There are 3 nested groupings, the coarsest first. Each group lies inside one group of the grouping before and may be the whole of it. The rows also spread widely along 10 directions, which tell nothing about the answers.
Some rows, each with its group in each grouping after it:
[-6, -9, 2, -12, -2, 13, 36, 11, -24, 6, -12, -6, 22, -1, 11, 13, -2, -11, -13, -15, -10]	J595 J915 Padiv
[-5, 13, 17, -25, -19, -8, 18, -20, 31, 11, -4, 4, 4, 0, -7, -4, -32, -7, -11, -7, -11]	J595 J198 Lipa
[4, -30, 1, -9, 6, -16, -22, 5, 19, -4, 2, 8, -2, 7, -16, 9, 9, 2, 18, 9, 22]	J390 J348 ris
[13, -12, 31, -15, 2, 19, 32, 15, 2, 19, -2, -4, 6, -3, 8, 19, 25, -10, -2, -14, -7]	J595 J860 nenam
[-1, -3, -5, 4, -2, 7, 16, -4, 16, 1, -17, -18, 3, -2, 9, 17, -9, 3, -8, 2, 17]	J390 J260 difen
[-20, -2, 15, -10, -23, 0, 17, -11, 18, 6, -20, -39, 21, -8, 4, 7, -8, 11, 3, -11, -4]	J595 J8 vog
[9, 1, 16, 12, -5, 36, 22, 1, 2, 8, 14, -7, -26, -15, -5, -5, 0, -25, 7, -4, -26]	J235 J472 zalon
[-15, -20, 12, 7, 14, 15, 0, 13, -9, 2, 12, 32, -22, -20, -17, 18, 18, -40, 13, -6, -18]	J235 J445 Bodit
[-2, -14, -15, 5, 4, -1, -16, -4, 11, -14, -1, 11, -19, 4, 2, 6, -9, -3, 2, 22, 19]	J390 J348 mapam
[9, 8, 4, 16, 0, 15, 25, 2, -3, -4, 25, -5, -21, -18, 1, -20, -14, 4, -20, 8, 2]	J235 J472 nur
[-30, -16, 15, 6, -31, 12, -12, -8, 5, -9, -15, -33, -4, -10, -12, -1, 11, -4, 32, 0, -24]	J595 J8 vokel
[17, 4, -3, -2, -14, 16, 35, 17, -19, 6, 13, -23, 16, 1, -21, -35, -23, -3, -6, -16, -7]	J390 J348 Kesas
[20, -13, 4, -2, -9, 2, 21, 3, -4, 7, -5, 20, -11, 10, -5, 5, -20, -3, -28, 8, 17]	J235 J21 Kesuk
[-13, -2, -4, -7, -6, -1, 28, 6, -18, -2, -8, -17, 32, -6, 1, -11, -9, 10, -12, -12, -19]	J390 J987 Vid
[15, 4, -1, -21, 16, 29, 24, 3, 11, 5, 17, -27, 16, -5, -2, -10, -20, -19, 16, -17, -15]	J595 J198 vokiv
[-17, 8, 15, -15, -12, -13, 8, -13, 21, -1, 1, -33, 18, -11, -1, -24, -10, 26, 0, -6, -17]	J595 J915 Pusor
[0, -4, 0, -12, 18, 12, 11, 3, 12, 1, 11, 2, 7, -9, -9, 1, -8, -21, 13, -9, -17]	J390 J260 kasab
[9, -4, 12, -3, 12, 2, 7, 0, 3, 1, 17, 37, -25, -10, -3, -3, -5, -13, -16, 8, -9]	J235 J445 Bodit
[4, -24, -6, 11, -8, 13, 3, 12, -7, 0, -11, -21, 1, 4, -4, 14, 14, 2, 15, 2, 14]	J390 J987 Vid
[-43, 10, -11, 15, -10, 6, 16, -15, -3, -12, -20, 4, -8, -23, 14, 15, -10, -8, -18, 7, -23]	J390 J987 Vid
[-11, -9, 4, -23, -3, -11, 23, 11, -5, 8, 5, -23, 41, -5, -18, -16, -12, 4, 1, -23, -6]	J595 J915 Pusor
[15, -7, -3, -23, 10, 9, 15, -14, -5, -11, -2, -6, 15, 3, 16, -25, -25, 4, -6, 2, -37]	J235 J472 zalon
[9, -32, 14, 1, 0, 15, -11, 18, -28, -15, 22, 8, -15, 3, -10, -10, 25, -7, 20, 11, -17]	J595 J8 vog
[2, -10, 8, -27, 1, 4, 14, -1, 2, 2, -10, -15, 29, 3, -2, -12, -2, -3, 11, -17, -30]	J390 J348 Kesas
[23, -22, 25, 6, -2, 8, 20, 17, -11, 5, 3, -6, -4, 2, 4, 0, 24, 23, -14, 6, 12]	J235 J21 Kesuk
[-18, -31, 10, 23, -28, 10, -7, 16, -18, -5, -16, -22, -3, -2, -15, 13, 38, 2, 24, 0, -4]	J390 J987 Vid
[23, -23, 0, -22, 3, -4, 0, 1, -10, -7, -5, 18, 10, 21, -1, -7, -8, 1, -2, 7, -11]	J390 J260 kasab
[17, -28, 3, -1, 7, 16, 7, 11, 2, 6, 4, -16, 1, 0, -7, 7, 6, -11, 19, -5, 11]	J235 J472 zalon
[-5, 0, 21, -27, -11, -24, -1, -8, 11, -1, 12, -2, 17, 0, -15, -32, -14, 20, -3, -4, -19]	J595 J915 Padiv
[12, -28, 20, -26, 8, -37, -1, -2, 7, -2, 1, 19, 17, 7, 6, -10, 5, 32, -19, 7, 3]	J235 J472 zalon
[-19, -12, 15, 0, -6, 9, -17, -5, 14, -16, 8, -27, -8, -15, -4, -11, 13, 7, 30, 8, -20]	J595 J8 vokel
[-10, -9, -7, -9, -31, -13, -21, -24, 0, -23, -10, 0, -7, 12, -9, -23, -30, 7, 3, 20, -18]	J595 J198 vokiv

New rows. What belongs after each?
[-13, -5, 7, -25, -8, -24, -14, -10, -2, -11, 14, 31, 0, 1, -22, -27, -24, -6, -5, 7, -30]	J595 J915 Padiv
[-7, 1, 14, 15, 0, 18, -6, -5, 9, -15, 10, -5, -26, -14, 5, -7, 18, 3, 7, 15, -25]	J390 J260 difen
[-9, -3, 3, 11, -15, 23, 8, 3, -3, -4, 13, -21, -13, -12, -13, -7, -8, -15, 14, 1, -7]	J595 J8 vog
[28, -16, 11, -14, 14, 30, 29, 20, 2, 16, 0, -29, 22, 7, -3, 9, 10, -11, 16, -22, 0]	J390 J260 difen
[-12, -18, 3, -1, 15, 5, 8, 3, -1, -4, -3, 10, -1, -13, 2, 14, 6, -7, -4, 4, -3]	J235 J21 Kesuk
[9, 1, -11, 23, -17, 14, 1, 5, -8, -12, 15, -15, -22, 0, -21, -26, -19, 1, -1, 15, 6]	J390 J260 difen
[10, -11, -2, -26, -9, 14, 31, 5, -30, 1, -12, -5, 28, 10, 5, -13, -19, -11, -14, -10, -31]	J595 J860 nenam
[15, -21, 12, -15, 5, 12, 32, 22, -22, 14, 6, 25, 4, 7, -4, 23, 0, -27, -16, -10, 10]	J595 J8 vog
[14, -35, 20, -9, -8, 14, 11, 10, -24, 5, -9, 6, 3, 10, -5, 4, 19, -14, 9, -7, -24]	J235 J472 zalon
[1, -24, 25, -9, -17, -1, 24, 12, 1, 23, -17, -13, 21, 1, -20, 15, 10, -1, 2, -21, 8]	J235 J21 Kesuk
[-15, 6, 12, 4, -26, -1, -8, -23, 8, -22, -1, -18, -15, -6, 10, -25, -6, 24, -2, 19, -27]	J595 J198 vokiv
[13, -22, 1, 15, 10, 32, 9, 4, 15, 2, -15, -21, -18, -3, 16, 35, 16, -4, 10, 9, 28]	J235 J21 Kesuk
[-5, 10, -18, 21, -12, 28, 25, -2, -4, -4, -4, -6, -23, -10, 4, 7, -21, -19, -14, 7, 3]	J390 J348 ris
[14, -19, 6, -5, 8, 10, 1, -9, 36, 11, -9, 4, -18, 0, 1, 35, -6, -21, 9, 3, 27]	J235 J472 nur
[-11, 13, -15, 14, 13, 27, 5, -15, 26, -8, -2, 2, -30, -17, 17, 24, -11, -21, 0, 14, -3]	J390 J987 Vid
[27, 4, -9, -20, 18, 16, 27, -1, -9, -2, 21, 32, -11, 6, 8, -5, -41, -26, -27, 7, -4]	J595 J8 vog
[27, -6, 10, 4, 10, 15, -5, 3, 17, -4, 41, -11, -23, -9, -19, -31, -6, 0, 18, 8, 0]	J235 J472 nur
[-34, -35, -4, -13, 7, -8, -3, 6, -14, -7, -14, 1, 29, -12, -18, 6, 3, -14, 16, -10, -19]	J235 J21 Kesuk
[15, -20, 15, -8, 10, 8, -4, 17, 20, 10, 31, -7, -8, -3, -28, 6, 5, -16, 27, -5, 27]	J595 J8 vog
[20, 12, 0, -16, 23, 16, 30, 6, 21, 11, 21, 0, 7, -7, -7, -5, -24, -18, -2, -13, -2]	J390 J260 kasab
[-10, -32, 8, -7, -18, -3, 12, 23, -26, 8, -13, -5, 26, 6, -21, 3, 15, -9, 10, -17, -5]	J390 J348 mapam
[0, -5, -18, -14, 5, 18, 34, 9, -2, 13, -6, -10, 20, -5, -6, 16, -33, -34, -7, -16, 15]	J595 J860 nenam
[15, -18, -10, 13, -6, 10, -1, 13, -36, -20, 10, 10, -14, 9, -1, -20, 6, 9, -6, 19, -11]	J390 J987 Vid
[17, -9, -1, 12, 11, 23, 20, 11, -11, -3, 21, -9, -13, -10, 4, -12, -3, -4, -4, 4, 1]	J235 J472 zalon
[-22, -10, -29, 4, 22, 1, -2, 8, -24, -28, 14, -1, 14, -17, 0, -18, -10, 0, 3, 8, -19]	J390 J987 Vid
[-6, 13, -2, 7, -33, 8, 8, -18, 16, -4, 0, -15, -20, -2, -7, -13, -33, -1, -6, 10, 2]	J595 J198 Lipa
[-5, -10, -1, 15, -6, 24, 5, 6, 18, 6, -2, -15, -23, -10, -7, 27, 2, -26, 14, 5, 27]	J595 J860 nenam
[-3, -44, 14, -18, 3, 6, -7, 1, -14, -8, -16, -3, 17, 5, 0, 5, 23, -8, 26, -7, -35]	J235 J472 nur
[-9, -12, -9, 7, -14, 23, -1, -8, -3, -11, -21, -27, 1, -1, 6, 4, 2, -4, 19, 3, -24]	J390 J987 Vid
[1, -12, -22, 14, 7, 34, 7, 17, -24, -21, 23, -39, -2, -12, -5, -24, -13, -6, 21, 4, 0]	J595 J8 vokel
[-18, 5, -4, 3, 13, 24, 32, 12, -12, -1, 11, -14, 7, -23, 9, 7, -2, -16, -5, -11, -8]	J595 J915 Padiv
[21, 8, 5, -6, -29, -10, 24, 1, -5, 1, 6, -22, 17, 10, -16, -46, -30, 32, -19, -1, -6]	J390 J260 kasab
[2, -38, -4, -34, 18, -6, -5, 3, -1, -6, -19, -3, 33, 11, 12, 17, 8, -2, 12, 0, 0]	J595 J860 nenam
[26, -8, 24, -23, 20, 10, 10, 4, 22, 5, 20, 0, -1, 3, 10, 0, 11, 3, 8, -1, 0]	J595 J198 Lipa
[14, 12, 14, 15, 12, 23, 27, -1, 4, -6, 16, -6, -24, -18, 24, -11, 4, 19, -25, 16, -6]	J235 J21 Kesuk
[11, -5, 3, 25, -6, 29, 13, 17, -15, -1, 37, -3, -32, -16, -30, -21, -8, -23, 8, 1, -1]	J235 J472 nur
[-9, -3, 2, 0, -8, 26, 27, 5, -9, 7, -4, -25, 13, -14, -17, -10, -13, -20, 11, -18, -26]	J235 J21 Kesuk
[-21, -6, 1, -7, -10, -10, -18, -4, -6, -17, 16, 11, 0, -8, -28, -39, -11, -6, 14, 6, -42]	J390 J348 mapam
[-25, -7, 2, 20, -17, 14, -2, -1, -8, -18, -8, -29, -2, -14, 2, -8, 16, 11, 15, 7, -28]	J390 J260 kasab
[21, -29, 21, -5, 4, 8, -14, 7, 8, 4, 20, 14, -23, 2, -23, -5, 12, -19, 26, 3, -8]	J235 J472 zalon
[18, -8, -19, -14, -1, 12, 7, -3, 3, 3, 2, 4, -7, 14, -11, 1, -40, -26, -1, 3, 14]	J595 J915 Pusor
[-3, -34, 19, -9, -15, -6, 7, 20, -15, 4, -13, -18, 32, 7, -18, 1, 28, 10, 19, -16, -8]	J390 J260 kasab
[-2, -31, 7, -30, -9, -7, 8, 7, -6, 9, -18, -5, 33, 11, -16, 7, -4, -15, 11, -16, -6]	J595 J860 nenam
[-13, -15, -10, -22, 1, -12, 11, 6, -12, -8, 3, -16, 39, -2, -13, -17, -23, 2, 3, -13, -5]	J595 J198 vokiv
[-10, 0, -3, 4, -7, 10, 2, -14, 2, -14, -9, 11, -20, -5, 12, 2, -6, -7, -9, 16, -21]	J390 J348 ris
